All groups share one centre, and each spreads out both ways along 15 directions, with some noise.
In the rows, 128 means zero.
Some rows, each with its group after it:
[134 116 121 166 155  88 131 118 119 125 124 113 141 129 155 125 124 139
 123  89 154 103 139]  (0)
[115 125 128 132 113 125 141 138  84 132 127 160  89 115 118 115 160 118
 129  55 138 121 148]  (3)
[135 114 122  95  93 117 154  93  88 121 161 171 152 125 129  92 143 134
 178 137  69 169 168]  (1)
[155  94 132 125 121 144 120 120 143 112 116  89 123 152 106 154 118 133
  98  99 115 164 117]  (3)
[133 141 147 143  79 139 127 152 103 124 135 141  88  94 132 135  85 109
 129 185 106 114  78]  (2)
[ 63 105 106 157  90 141 131 141 155 114 164 131 109 111 136  95 142 121
 168 150 149 144 115]  (2)
[169 184 179 155 127  96  92 137 114  88 185 136 153 117 114 110 107 123
 134 157 115 147 142]  (4)
[138 115 153 145 130 174 141 141 157 158 139 100 158 124 148 117 127 108
 124 118 165  69 140]  (1)
[118 132 124 148 140  52 125 136 111 149  77 116 113 116 127 141 114 133
 102 124 125 120  88]  (1)
[154 113 104 102 144 136 141 103 161 150 189 156 170 119 138 117 165 172
 142  97 101 144 153]  (4)
[139 134 122 141 151  98 105 120 130 140 120 133 115 127 162 129 131 129
 120 105 142 104 132]  (0)
[155 134 125 114 121 182 116 144 134  92 179 125 137 129  86 116 165 118
 135 105 124 149 154]  (0)
[121 137 117 148 139 111 127 138 164 142 128  98 133 138 113 124 138 130
 132 114 154 149 169]  (0)
[174 160 100 121 142 196 160 179 131 125 114 114 112  91  56 169 161 110
 133 105 103 120 105]  (2)
[107  82 112 121 101 160 108 161 137 113 147 135 150 108 128 140 136 151
 144 110 105 116 124]  (2)
[132 111 141 123 121 110 138 124 126 173 106 137 110 127 122  96 123 105
 121 127 101 140 124]  (2)
[110 126 130 129 114 134 129 132 139 174 103 118 131  88 102 164 142  97
 192 136 109  99 148]  (5)
[ 73 131 104 119 114  85 116 153 161 166 105 153  84 124 133 147  85 173
 128 153 120 183 160]  (1)
[ 83 133 141  93  78 134 124 106 125 102 161 144 101 120 140 160  98 128
 130 155 135 127  74]  (1)
[124 138 129 145 128  85 129 110 135 142 103 110  94 139 160 129 137 139
 126 136 117 157 112]  (2)
[124 131 112 110  98 140 118 140 144 144 144 109 120 124 111 127 166 128
 133 128 129 128 150]  (5)
[110 118 150 145 133  75 115 121 109 129 124 142 129 114 163 114 117 128
 136 117 106 101  86]  (0)
[119 101 150 122  97  84 116 138 104 157 153 173 137 113 123 113  74 153
 122 116 121 141 172]  (2)
[111 117  98 119 109 129 137 111 127 121 150 163 103 120 127 114 129 125
 152 137 126 161 133]  (1)
[128 126 140 159  97 119 122 139 140 151 110 114  72 110 146 137 102  89
 145 142 120 122 107]  (1)
[101 117 111 134 117 128 135 121 132 125 134 135 129 108 146 138 129 124
 160 144 131 103 111]  (0)
[ 94 107 103 125 101 133 133 150 151 136 160 148 135  79 152 146 110 151
 158 143 111  94  95]  (5)
[101 165 167  51 100 137 136  69  92 142 125 127 145 159 166 140 186 150
 132 111 127 109 154]  (2)
[ 91  99 136 128 120 114 113 145 138 106 100 120 128 116 124 133  98 106
 141 133 111 114  96]  (3)
[121 106  96 134 115 130 131  91 116 115 155 151 110 136 170 103 143 134
 153 121 148 132 152]  (0)
[ 94 120 130  91 117 140 114 109  98 121 115 169 136 143 184 113 132 146
 138 147 117 105 140]  (3)
[158 153 139 128 134 155 125 129 119 131 126  93 160 130 118 129 164 108
 142 134 121  98 143]  (0)
[115  78  83  98 111 154 138 120 104  92 138 127 121 114  99 142 156 105
 133  89 129  89  92]  (4)
[ 98 143 152 169 154  83 129 107 137 102 158 143 174 117 200 121 111 165
 185 132 138 115 163]  (0)
[120 151 117 127 132 124 102 132  87 162 104 173 127 117 116 121 139 124
 159 185 133 129 199]  (5)
[116 144 129 159 129 126 132 159 126 143 116 138  75 118  74 135 118 112
 119  91 176 150 156]  (3)
[171  99 117 116 118 145 126  77 100 125 133 125 125 147 152 182 133 148
 107  95 134 113 135]  (1)
[124 159 104 112 129 122 177 108 151 117 166 122 156 144 151  78 162 141
 151 156 122 175 150]  (1)
[157 146 119  74 147 132 138 114 136 162 126 141 150 113 114 177 135 139
 130  85 113  87 165]  (2)
[ 85 118 122  55 130 159 142 127 138 174 116 169 162 116 148 160 139 193
 117 147  90 107  96]  (5)
[ 95 137 132 107  88 121 149 114 144 125 125 129 106 131 150 155  89 144
 149 149 110 173 147]  (1)
[110 126  94  73 141 101 127 107 179 191 115 125 113 136 111 142 148 144
  94 122 119 156 118]  (4)
[174  89 120  83  90 252 123  93 153 159 115 122 117 159 165 142 117  89
 143 195 120 120 169]  (0)
[127 135 142 115 121 126 147 116 122 126 126 128 129 144 149 128 130 149
 107 123 125 146 124]  (5)
[ 90 126  94  88 121 144 113 142 163 133 149  99 158 118 101 156 165 132
 152  83 166  84 190]  (2)
[166 145 135 123 127 127 123  91  88 121 126 132 119 145 139 123 149 113
 110 139 138 122 115]  (1)
[137 106 128 124 122 166 163 144 107 140  76  79 135 153  89 109 159  98
  99 118 141 122 123]  (3)
[111  93 162 147 142 163 117  98 118 157 116 197 104 171 178  65 109 143
 115 143 154 193 177]  (4)
[132 120 122  87 111 142 108 108 143 168 121 111 133 148 133 106 176 115
 123 126 125 130 167]  (5)
[ 92  86 136 128 134 144 127 131 184 121 131 108 149 130 123 160  86 126
 149 110 130 132 130]  (0)
[120 152 123  78 104 107 120 143 173 129 141  77 128 128 120 101 115  64
 135 140 112  94 155]  (4)
[106 128 148 143 172 142 160  85 150 166 109 157 129 164 184 122 119 174
 129 111 159 169 172]  (4)
[113 150 103 142 109 120 152 148 149 145 141 117 115  94 117 148 125 124
 140 141 151 108 121]  (2)
[152 125 133 102 154 145 122  85 145 122 155 160 146 128 125 166  87 146
 110 155 122 133  80]  (3)
[146 137 163 129 133 137 124  87 106  90 153 137 138 150 147 157 112 146
 121 113 136 137 114]  (2)
[145  88  98 108 137 111  65 111 113 138 134 163 148 100 121 164 124 128
 141 118 110  63 130]  (5)
[ 91 113 149  69  84 121 123  95  74 129  87 111 128 186 101 140 126 128
  83 138 157 141 165]  (1)
[139 128 136 161 126 149  98 124 175 119 157  86 151 151 180 153 105 149
 129 178 171 118 160]  (3)
[112 135 118 152 108  96 114 165 149 126 131 114  97 103 114 123 125 130
 141 155  95 164  94]  (5)
[116 109 110 106 147 120 131  66 107 168 111 155 180 128 164 118 168 146
 153 180 120 102 119]  (5)
[149  97 164 166 125 141 129 139 131 156 113 115 144 109 140  91 130  97
 160 126  94 109 118]  (4)
[104 134 141 103 137 154 122 108 102 123 131 178 103 126 129 124 133 107
 132 112 151 103 127]  (3)
[120 120 126 129 122 128 109 111 124 116 127 128 129 137 165 135 132 142
 136 150 129 119 129]  (4)
[ 82 110 114 126 144  92 141 115 147 106 170 135 166 119 123 104 120 122
 137 107 159 104 116]  (4)
[132  86 124 151 102  74  66 107 132 141 163 173  71  81 157 134  94 118
 133 123  86 121  61]  (1)
[147 133 131 114 171  99 123  90 128 145 137 146 172 140 139  98 116 116
 110 161 145 101 112]  (3)
[103 118 100 162  95 105 136 152 134 139 122 130  92 101 146 136 115 133
 155 137 127 130 127]  (4)
[139 154  83  97 130 167 135 115 173 168 144 163 114 111 145 181 124 151
 154 160 136 124 176]  (0)
[112 119 120 126 123 116 105 122 130 133 122 141 118 127 133 127 118 122
 126 140 140 123 128]  (5)
[143 108 134 168 124 147 126 137 149 147 125 120 111 115 125 171 105 131
 141 110 140 124 133]  (3)
[169 122 140 151 128 108  48 198 100  81 122 125 121 134  89 122  96 138
  86 100 113 141 166]  (5)
[175 107 180 163 137  93 114 101 140 156 108 106 131 120 163 134  80 100
 134 129  93 111  94]  (3)
[ 88 198  67  93 109  97 115 168 124  76 106  92 108 105  79 204 150 117
 150 150 140  85 123]  (4)
[ 81 138 133  85 111 159 125 136 143 130 124 156  88 128 124 135 110 115
 116 148 129 127  88]  (5)
[101 110 102 126  90 100 100 109 111 123 126 108  79 149 144 114 175 124
 110 109 148 139 120]  (3)
[157  78 124 161 136  91  34 103 162  98 138  82 108 140  91 134 120  65
 146  82 127 129 160]  (5)
[139 158 112 113 121  96 122 151 112 102 136 142 117  92  78 145 128 113
 160 105  85 134 139]  (4)
[129 153 123 129 114 141 122 129 100 124 111 123  85 121  83 150 144  94
 115 145 142 132  96]  (3)
[ 95 107 158 164 154 162 119  94 111  96 137 154 147 142 162 110 138 139
 161 121 155 135 121]  (4)
[125 126 141 145 124 123  91 168 163 164 133 131 109 101 123 127 112 124
 137 123 113 120 136]  (1)
[122  93 124 116 122  93 120  86 116 119 141 120 130 141 109 125 126 116
 107  92 144 131 112]  (2)
[153 123 162 107 115 111 137 149 139 174 135 148 149 103 106 139  93 166
 119 138  53 165 104]  (0)
[119 115 130 128 117 120 145 117 123 142 126 126 128 116 122 120 128 116
 134 117 121 120 112]  (2)
[143 166 140 135 138 162 166 136 129 143 115 130 129 135 158 143 138 155
 141 145 129 135 139]  (2)
[159 142 106 163 129 150 133 140 152 154 162 110 147  97 100 128 161 106
 159 150 143 108 141]  (3)
[ 97  84 113 138 115 145 158 115 132 133 123 122 126 147 158 112 110 134
 113 140 167 122 123]  (0)
[ 98  79 107 118 169  84 100  38 146 103 129 138 145 148 149 189 105 157
 128 111 145 136  87]  (5)
[124 100 141 133  94 140 155 109 135 153 157 110 154 147 176  87 131 138
 110 140 147 122 130]  (2)
[136 171  98 107  91 149 110 122 163 108 190 127  86 136 121 173 134 162
 115 158 144 170 136]  (0)
[165 128  89 146 100 120 117 150 120 110 189 129 138 101 103 100 188 147
 151 121  93 159 155]  (5)
[148 145 146  82 110 179 166  66 144  97 203 115 165 159 178 144 144 145
 118 134 154 114 114]  (1)
[135 154 159 158 165  66 153 131 166 128 136 101 165 120 133 149  66 138
 133  87 149 116 155]  (4)
[111 111 121 171 123  88  99 130 156 170 150 163  87  72 137 135  98 113
 171 119 126 118 125]  (3)
[132 130 137 124 142 111 117 129 118 132  81 120 137 113 118 144 123 112
 159 142  87 115 121]  (3)
[108 126 174 131 166 117 103 127 150  86 130 125 157 141 107 117  80  89
 147  92 136 121 158]  (4)
[100  86 153 115 159 145 120 124 122 142  83 165 122 113  92 130 105 102
 138  91 105 124 108]  (4)
[123 104 125  93 123 132 119 107 160 175 115 136 142 149 151 138 106 151
 115 166 113 145 144]  (0)
[107 131  99 125 133 143 172 123 133 149 140 135 140 114 128 122 153 130
 143 137 158 113 125]  (2)
[121  91 155 171  95 123 154 118  87  93 148 129 168 127 156 140  54 130
 165 139 160 107 185]  (1)
[126 178 149 141 134  87 135 130 162 126 193 139 152 127 155  96 141 175
 146 119 125 174 164]  (0)
[164  65 109 116  74 114  59  98  87 171 129 159  81 123 135 152 136 145
 107 110 101 135 156]  (1)
[181 140 108 157 190 134 107  71 150 113 161 115 146 172 137 115 136 113
 113 140 212 131 191]  (5)

New rows. What belongs after each?
[133 148 156 168 138 124 152 145 171 172 132 106 144 102 136 129 125 124
 157 138 127 130 124]  (4)
[151 102  97 163 145 136  75 149  92  90 140 146 151 103  94 116 129  93
 156 140 140  72 147]  (5)
[149 123 161 121 124 173 171  80 176  88 186 103 108 153 187 115 104  98
 115  96 137 134  68]  (5)
[121 133 144 133 126  94  77 127 142 102 126 102 126 142 111 165  99 139
 125 146 119 159 129]  (0)
[137 125 119 125 133 129 126 121 168 139 137 123 113 117 153 137 120 118
 149 130 113 120 115]  (2)
[157  89 155 130 136 103 135 115 102 164 106 160 167 140 181  97  69 157
  96 171  85 134 113]  (3)
[122 136 112 137 134 126 129  94 124 102 136 126 131 136 156 162 127 139
 152 140 153 117 141]  (0)
[129 134 149 188 133 117 162 143  95 121  77  81 121 155 116  93 169 131
 123 111 140 177 123]  (2)
[ 98 105  99 109  98 126 125 136 106 107 141 144 115 105 115 113 138 127
 124 142 106 130  74]  (3)
[110  96 104 134 126 131 140 118 154 128 160 129 126 125 101 100 142 104
 131 106 152 147 130]  (2)
[187 133 121 132 148 151 127 117 138 131 134 126 134 132 142 130 153 138
 151 111 109 143 168]  (1)
[120 147  82 119 145 133 109 136 152 134 147 132 127 130  62 128 157 129
 126 165 161 162 149]  (3)
[ 55  91 134 100  86  96 113 115 115 131 120 141 127  91 153 165 123 141
 168 111  88  83  82]  (2)
[133 115 109 119  95 106 112 130 168 127 161 105 121 121 140 121 115 125
 130 126 117 133 135]  (4)
[108 115 102 117 121 133 127  79 135 123 166 152  81 143 140 121 128 112
  99 124 178 135 103]  (1)
[179 150 148 101 110 165 152 143 183 150 151  79 142 118 127 131 117  85
 138 115 102 101 151]  (4)
[128 165 102 105 157 137 126 107 119 142 139 189  93 112 173 167 123 147
 112 116 157  81 113]  (0)
[150 160 134 123 129 133  60 123 142  74 132 130  69 131 108 174  84  89
 119 151 120 146  98]  (2)
[119 170 104 143 153  87 110 102 151 115 114 101 101 134 141 154 150 120
 138 133 157 134 129]  (2)
[137 112 129 143 171 154 103  98 140 122 173 153 145 144 148  74 133 103
  98 124 194 100 126]  (1)
[133 153 132 153 146 142 129 119 144  88 165 112 128 129 140 116 127 107
 123 138 166 114  88]  (1)
[175 139 169 142 154 135 129 138 123 151 175 136 186 108 123  87 139 122
 111 106 146  73 134]  (1)
[160  98  87 126 159 138 177  60 126 136  99 136 130 122 192 134 164 117
 167 121  87 101  70]  (1)
[167 130  80 184 103 117 165 135 142 181 130 118 105 112 169  90 148 127
 171 139 143 144 215]  (0)
[127 124 165 110 118 126 123  97 116 119 135 154 115 133 131 115  96  97
 136 122 105 146 129]  (1)
[145 107 160 115 140 116 121 105  98 142  55 118 140 163 142 112 122 105
 139 129  94 140 165]  (1)
[151 127 129  95 120 195 123 127  95 118 128 165 145 119 119 175 112 137
 137 171 105 102 119]  (0)
[ 92  98 139 118 113 120  80 115 132 117 104 108 107 148 143 149  99 109
 107 127 152 106 113]  (5)
[117 129 107 141 141 111 131 111 124 102 155 126 151 121 102 138 159 129
 146 101 154 123 143]  (2)
[114 129 107 136 126  82 136 103 131  96 117 142  85 113 153 151 103 128
 164 144  85 156  81]  (1)
[129 108 125 123 101 147 154 101  86 124 110 144 125 126 138 143 117 130
 129 162 121 125  98]  (0)
[158 138 127 128 140 110  86 154 137 139 131 140 123 128 120 116 113 141
 104 129 114 138 158]  (5)
[120 119 118 122 129 105 132 116 129 137 128 125 134 139 155 120 119 138
 121 124 138 118 137]  (4)
[150 131 127 132 123 123  90 111 134  80 172 127  97 132  93 120 117  85
 130 131 141 151 120]  (2)
[139 140 108 106 151 135  84 121 139 131 117 168 111 113 136 141 121 125
 154 152  83 129 130]  (2)
[101 130 107 114 128 108 143 120 144 135 129 134 126 121 133 136 132 146
 123 123 126 136 109]  (1)
[177 126 123 139 158 118  88 128 140 128 143 129 155 128 151 125 119 137
 111 151 130 100 135]  (5)
[ 68 130 115 151 124 124 142 134 168  91 175 104 134 127 131 131 131 137
 148 113 183 132 126]  (0)
[135 150 109 143 120 138  89 104 114 168 143 145  91 157 149 100 190 135
 108 138 199 136 200]  (3)
[116 172  90 154 146  91 107  86  96  57 158 153 130 141 143 139 168 152
 187 118 161 157 205]  (0)
[117 130 135 149 133 110 110 112 182 169 140 161  81 113 158 161  79 147
 145 121 143 159 158]  (3)
[128 151 101 163 175 152 121 168 167 101 134 121 123 104 116 157 131 135
 142 119 141 111 111]  (1)
[114 100 126 115  92 176 142 106 115  96 133 117 105 126 125 149 121  91
 130 135 134 102  64]  (0)
[138 106 106 122 153 142 100 130 157 136 143 130 135 127 117 118 130 106
 117 124 155 105 135]  (5)
[ 86 109 117 116 119 106 113 134 130 132  65  78 155 166 163 167 123 166
 108 163 147 106 127]  (1)
[108 117 108 117 137 134 135 140 142 133 136 145 149 107 146 146 115 155
 116 152 124  98  65]  (5)
[159 150 135 138 109 139 102 140 123  95 164 140  84 128 119 138 101 103
 124  99 146 133 165]  (5)
[126 164 119 118 133 138 128 119 118 114 133 121 121 128 121 154 146 123
 124 131 150 109 114]  (0)
[129 164  94 123 121 108 164  81 111 107 157 155  98 108 146 140 165 126
 177 120 116 151 130]  (0)
[150 141 141 162 125 107 149 132 114 188 102 121 120 111 121 113 149 134
 116 153 120 147 104]  (4)
[ 93 117 118 104 122 154  83 162 174 155 102 125 124 119 147 118 148 132
 143 159  98 126 134]  (1)
[108  90 133  91 111 159 121 124 102  97 131 151 135 112 107 155 109 122
 113 133 104 102  43]  (0)
[128 108 112 122 139 100  63 105  84 115  85 148 106 171 128 154 145 165
 100 109 145 168 184]  (3)
[155 135 130 142 104 140 135 107 137 114 144 102  92 125 155 163 130 116
 134 124 127 125 102]  (1)
[131 100  63 147 124 138 101 141 126 186 136 183  86  77 139 117 165 137
 140 147 122  97 111]  (1)
[118 130 133 179 158 122 171 174 152 157 115 118 155 114 108  99 120 129
 144  84 162 124 190]  (0)
[124 139 111 130 125 119 115  96 131 100 141 146 110 115 150 184 118 134
 172 134 122 122 130]  (0)
[135 117 151 131 127 114 141 110 129 147  91 113 116 133 132 160  91 115
 129 130 109 139 111]  (0)
[118 151 157 134 128 126 137 128  83  75 144 141 141 133 108 124 122 144
 118 124 137 138 102]  (0)
[142 132 106 124 126 155 150 126 144 161 123 107 130 145 164 107 158 137
 108 157 141 121 113]  (2)
[118 150 124 152 114 133 138 150 141 134 142 132 100 108 111 137 120 129
 138 123 157 130 140]  (3)
[148  85 129 123 115  79 132 122 119 147 130 140 112 127 105 132  90 143
  74  93 112 151 108]  (2)
[160 100 113 115 127 175 116 123  73  79 150 147 150 145  94 126 137 117
  98 111 148 107 137]  (4)
[136 141 105 117 122 138 148 165 102 141 138 147 125 127 112  89 159 134
 108 126 135 138 155]  (5)
[125 142 124 149 120 143 107 148 115 124 154 188  94 144 152  67 120 139
 132 152 152 180 210]  (0)
[174 109 148  90 117 185 146 122 116 156 123 148 138 138 149 114 132 138
 101 134  83 127 110]  (2)
[145 146 102 109 110 134 132 122 160 151 183 125 133 107 128 123 131 103
 134 145 148  94 147]  (2)
[ 76 179 125  63 154 161 157 112 195 143 113 120 143 124 133 133 141  94
 186 156 121 118 155]  (3)
[156 105 104 174  77 105 143 116 107 117 136 110 119 116 164 159  93 146
 160 176 114 141 135]  (0)
[126 119 108 165 164 107 137  97  96  65  98 151  98 119 120 146  97  91
 159 112 120 130  72]  (1)
[137 133 138 141 101  92 132 136 127 172 127 119 126 113 139 100 123 110
 140 140 111 122 150]  (2)
[162 113 132 153 145 161 113 121 141 137 125 120 132 119 175 154 124 126
 135 130 130  72 108]  (1)
[172 146 134 131 122 131 147  80 114 141 144 105 119 126 185 148 149 124
 109 142 133  83  57]  (1)
[115 119 131 173 151 140 132 152 145 100 150 125 166 118  95 132 110 133
 159  86 167 129 196]  (2)
[126 102 107 161  89 160 157 140 136 159 136 109  85 105 108 137 166 125
 116 133 138 141  61]  (4)
[119 116  93 116 117 128  91 120 141 137 147 133  84 119 150 139 137 126
 102 125 144  87  84]  (0)
[128 147 144  94 134 116 119 109 130 142 101 112 127 139 124 163 156 129
 137  86 107 125 159]  (2)
[105 134 145 167 143  71 128 134 141  90 168  99 166 141 123  93 143 159
 135  86 149 162 142]  (0)
[134 114  98 110  91 179 136 134 110 125 133 141 111 133  98 110 153 117
 131 166 126 153 135]  (0)
[ 49 100 110 137 129 155  96 152 153  96  90 119 103 136 123 151 113 111
 170 124 157 122 154]  (4)
[142 117 131 123 144 140 128 136 109 115 129 151 147 115 127 118 126 133
 131 125 100 118 107]  (5)
[104 126 141 114 104 143 115 115 121 122 152 152 136 135 159 125 138 160
 148 136 115 139 143]  (2)
[101  81 134 126 145 174 124 120 159 113 106 109 128 114 143 152 120  83
 157 103 122  64  55]  (1)
[109 121 121 118 127 153 124 130 120 120 111 165 111 136 118 176  71 159
 114 155 158 142 138]  (0)
[137 145 172 124 101 105 131 119 159 162 127 104 107 135 165 116 102 124
 114 160 103 143 100]  (0)
[ 96  88 114  89 118 160  97 142 169 145 168 189 122 105 114 113  84 115
 148 136 118 118 155]  (2)
[119 122 118 142 123  64 121  95 112 113 139 143 121 117 153 119 132 143
 160 123 103 148 121]  (0)
[115 135 147 158 133 156 156 124 117  98 131 141 121 125 136 115 167 153
 178 113  97 181 113]  (2)
